The rows of a group lie close to one hidden flat surface of 5 dimensions, which passes through zero. Surfaces can cross.
(in the rows, 128 means zero)
Some rows, each with its group after it:
[ 80 185 120 125 132 157 112 123 120  72 148 127 135  92  58 192] : Q489
[ 74 124 105 114 156 161 129 149 124 115 111 114 112 123 101 176] : Q489
[175 152 134 159  74 101 107  79 128  93 165 160 164 102 107 112] : Q684
[139 127 207 140  98 126 163 163 175 115 122 121 105 145 119  92] : Q293
[137 165 128  87 168 136  66 119 137 138  94  85 163 174 105 113] : Q549
[106 114 167 136 101 126 153 182  94 186 163 137 132  91 148  83] : Q634
[138  99  97 127 166 117 183  69 156 137 125 112 111 177 146 157] : Q549
[136  77 135 139 160 116 185 101 165 156 110 110 106 173 175 125] : Q489
[180  59 105 141 121  91 163 130 130 165 122 134 129 156 200  91] : Q489
[135 147 124 120 123 127 166 118 136 120 166 110 108 120 109 138] : Q684
[109  96 195 165 106 133 124 115 154 129  94 160 110  98 153  73] : Q293
[102 130 118  87 159 140 113 148 111 176 116  93 131 126 128  98] : Q489
[133  93 116 156 133 112 153 159  97 162 128 168 131 160 190 178] : Q293
[ 91  94 112 120 163 146 144  81 156 131 104  87 111 122 110 109] : Q293
[ 64  84 187 164 133 146 182 131 142 154 134 129 132 121 116 134] : Q798
[104  57  84 134 164 119 195 155  98 201 163  94 163 159 136 163] : Q634
[100  76 110 160 101 129 191 162 106 118 149 177  80  74 153 163] : Q549
[ 96 149 136  96 118 155  60 199  98 132 105 119 124  96 114  96] : Q807
[130  96  76 129 135 113 181  79 145 114 143 104 128 125 113 131] : Q684
[151  81  84 111 135 106 185 132 126 151 128 103  84 135 161 111] : Q807
[ 40 172 174 120 148 168 134 144 121 150 152 108 128  98  83 153] : Q807
[ 85 114  70 112 155 144  89 132  83 143 121 114 157  97 109 150] : Q684
[132 117 131 109 119 127 144 145 144 116 128 100 101 118 118 102] : Q684
[119 166 174 134 104 133 109 159 111 146 156 148 139 100 121 106] : Q807
[ 57  98 146 124 147 156 162 150 120 167 112 117  97 103 129 127] : Q634
[126 139 156 123 177 130 134  79 171 159 121  88 159 182 123 110] : Q549
[162 103  81 154  83  99 169 120 113  82 157 174  98 102 147 167] : Q549
[ 75  92 215 164 114 140 188 178 133 178 144 131 126 115 142 112] : Q798
[ 92 160 177 113 116 145 114 169 100 170 134 146  98  86 148  85] : Q798
[125  76  43 120 141 125 143 136 122  87 112 109 124 135 115 190] : Q549
[ 89 168 123 150 146 141 126   8 146 100 145 133 141  88  81 146] : Q798
[124 143 107 102 106 137 114 160 108 117 141 110 116  85  98  99] : Q684
[112 145 170 123 104 135 112 159 126 142 119 148  99  90 135  79] : Q634
[ 56 138 106  97 169 173  72 149 120  98  79 107 113 115  79 168] : Q634
[113 130 159 143 100 146  93 158 120 110 125 130 151 103  96 119] : Q798
[145 108 114 119 137 116 132 130 124 165 129 114 137 131 152 101] : Q489
[ 94 131 135 152 156 149 108  88 149  92 100 129 158 155 106 184] : Q807
[101  90  81 144 150 137 115  61 114 139 105 135 127  88 147 124] : Q293
[ 70 122 163 137 108 145 146 182  98 174 149 127 125  72 123  90] : Q634
[150  77  84 114 140 105 191 120 138 148 128 107  91 142 161 118] : Q807
[187 139 149 175 110  93 183  55 159 105 182 160 154 164 138 161] : Q293
[131 164  88  79 150 127  93 108 111 143 111 120  84 112 137 118] : Q798

New rows, each followed by its group:
[116 147 170 109 124 134 138 164 110 185 122 148  56  98 181  72] : Q549
[125 173 141 147 133 125 119  97 109 127 156 159 167 136 127 182] : Q684
[121 152 134 112 133 128 164 149 134 130 153 112  94 121 111 139] : Q684
[108 162 116 111 120 147  41 169  75 132 125 134 158  85 105 116] : Q684
[ 94 117 185 138 116 136 158 187 119 181 134 132 112 114 148 103] : Q798
[145  90  23 110 155 124 124 117 134  74  99 100 133 159 109 194] : Q549
[125 132 115  97 170 146  85 134 133 136  90  81 142 163 112 119] : Q549
[142 155 167 137 101 112 150 119 130 159 157 173  90  99 173  95] : Q549
[124 182 169  92 101 135 153 206 142 121 148 110  52 112 108 107] : Q684
[144  64  67 122 175 117 177 123 136 137 103  98 115 184 158 173] : Q798
[ 99 100 153 165 154 132 173  76 156 135 141 107 160 156 113 156] : Q549
[117 120 134  82 114 141 120 203 128 129  99  96  76 103 115  66] : Q684
[155 134 174 167  80 112 125 160 127 110 148 150 161 125 120 118] : Q798
[129 162 119 145 138 113 200  65 143 121 191 130 126 144 109 188] : Q684
[105  97 102 125 159 135 158  54 159 130 109  99 120 120 113 113] : Q293
[135 119 151 111 122 128 154 157 163 125 113 111  83 147 140  95] : Q684
[ 94 127  91 104 166 158  93 120 143  92  71  95 119 132  91 149] : Q807
[150 165 106 103  89  98 200 113 147  92 207  95  82  76  73 109] : Q684
[156 121 137 154 121 109 198  77 144 145 163 157  90 133 169 132] : Q549
[ 82 140  97  74 161 159  88 147 105 147  92 103  94  97 124 114] : Q798
[122 130 181 140 156 138 114 139 136 154  94 151 138 187 166 154] : Q684
[144 178  86  95 161 118 130  47 129 158 142 138  88 125 161 129] : Q798
[ 73 146 161 119 146 153 114 142 115 141 125 122 130 125 106 144] : Q807
[141 115  93 128 139 128 146  75 159  95 120 112 116 139 109 151] : Q807
[122 107 111 117 145 126 153 135 129 147 119 123  94 131 156 134] : Q549
[120  88  47  87 139 135 119 177  99 106  97 114  87 117 136 157] : Q549
[131 100  73 116 158 146  71 119 140  79  52 115 138 147 118 143] : Q807
[ 94 140 155 107 139 150  87 172 120 161 104 106 129 118 117  98] : Q549
[ 82 153 159 124 119 158  89 153 114 128 119 134 135  77  94  97] : Q798
[ 90 101 117 120 166 145 157  70 171 125 106  84 106 122 105 110] : Q293
[122 142 103  86 118 143  98 173 114 111 109 109  90  89  98  97] : Q807
[155 120 166 174 126 120  58 140 110 144  97 185 199 175 180 142] : Q807
[178 145  73  75 150 112 122 122 136 133 102 118  84 159 162 126] : Q549
[ 77 138 130  83 150 152 124 163 104 172 107 116  88 104 143 102] : Q798
[147 118 142 146 139 111 190  95 167 113 148 121 126 162 129 149] : Q293
[137 103 149 118 119 126 135 165 143 130  87 113  97 135 149  74] : Q684
[119 127 166 107 132 134 166 158 171 122 121  87 107 157  99 122] : Q293
[161 195 174 147  92 116  93 118 118 107 171 169 148 116 118 127] : Q684
[ 73  59  88 120 178 153 133 125 118 171  75 119 107 118 176 138] : Q293
[141 126 132 176  80 109 133 109 116  81 172 164 161  96 108 156] : Q549
[123 107 163 166 101 134 126 162 136 113 132 130 163 132 114 129] : Q798
[159 185 182 144  77 108 124 133 117 135 185 164 151  99 123  94] : Q807
[ 93 137 135 137 161 149 127  89 143 102 121 117 142 133  95 169] : Q807
[148 121 189 168 147 118 168  96 166 142 121 162 130 205 176 164] : Q684
[182 107  52 131 131 105 141  91 133  76 135 138 123 147 134 177] : Q549
[176  89 124 146 114  96 146 120 133 144 131 144 137 145 168  97] : Q489
[101 159 173 152 128 124 211  88 139 152 204 131 132 117 107 151] : Q807
[ 97 111 146 124 162 140 142 129 139 166 120 108 122 148 136 124] : Q549
[129 182 133 133 111 136  76 112  85 118 161 156 172  99 110 152] : Q684
[ 90 158 153 111 123 155 103 162 109 158 123 132 107  86 124  97] : Q798
[176 155 172 164  87  97 126 119 120 140 173 172 162 129 147 108] : Q807
[178 145  85  91 166 107 127  86 145 134 109 104 109 181 151 127] : Q549
[ 80  90 155 143 174 133 203  99 158 192 129 112 111 153 157 130] : Q549
[ 78  66  93 151 150 147 144 137 123  99 115 100 167 134  79 186] : Q549
[150  95 160 146  86 118 114 239 119 119 117 123 159 148 123 112] : Q798
[127  86 113 172 161 124 108  77 121 145  99 149 189 166 163 159] : Q684
[ 88 124 191 171 105 140 161 132 130 147 157 149 142  99 128 122] : Q549
[151 125 186 143 124 116 170 146 174 130 110 131  89 172 158 105] : Q684
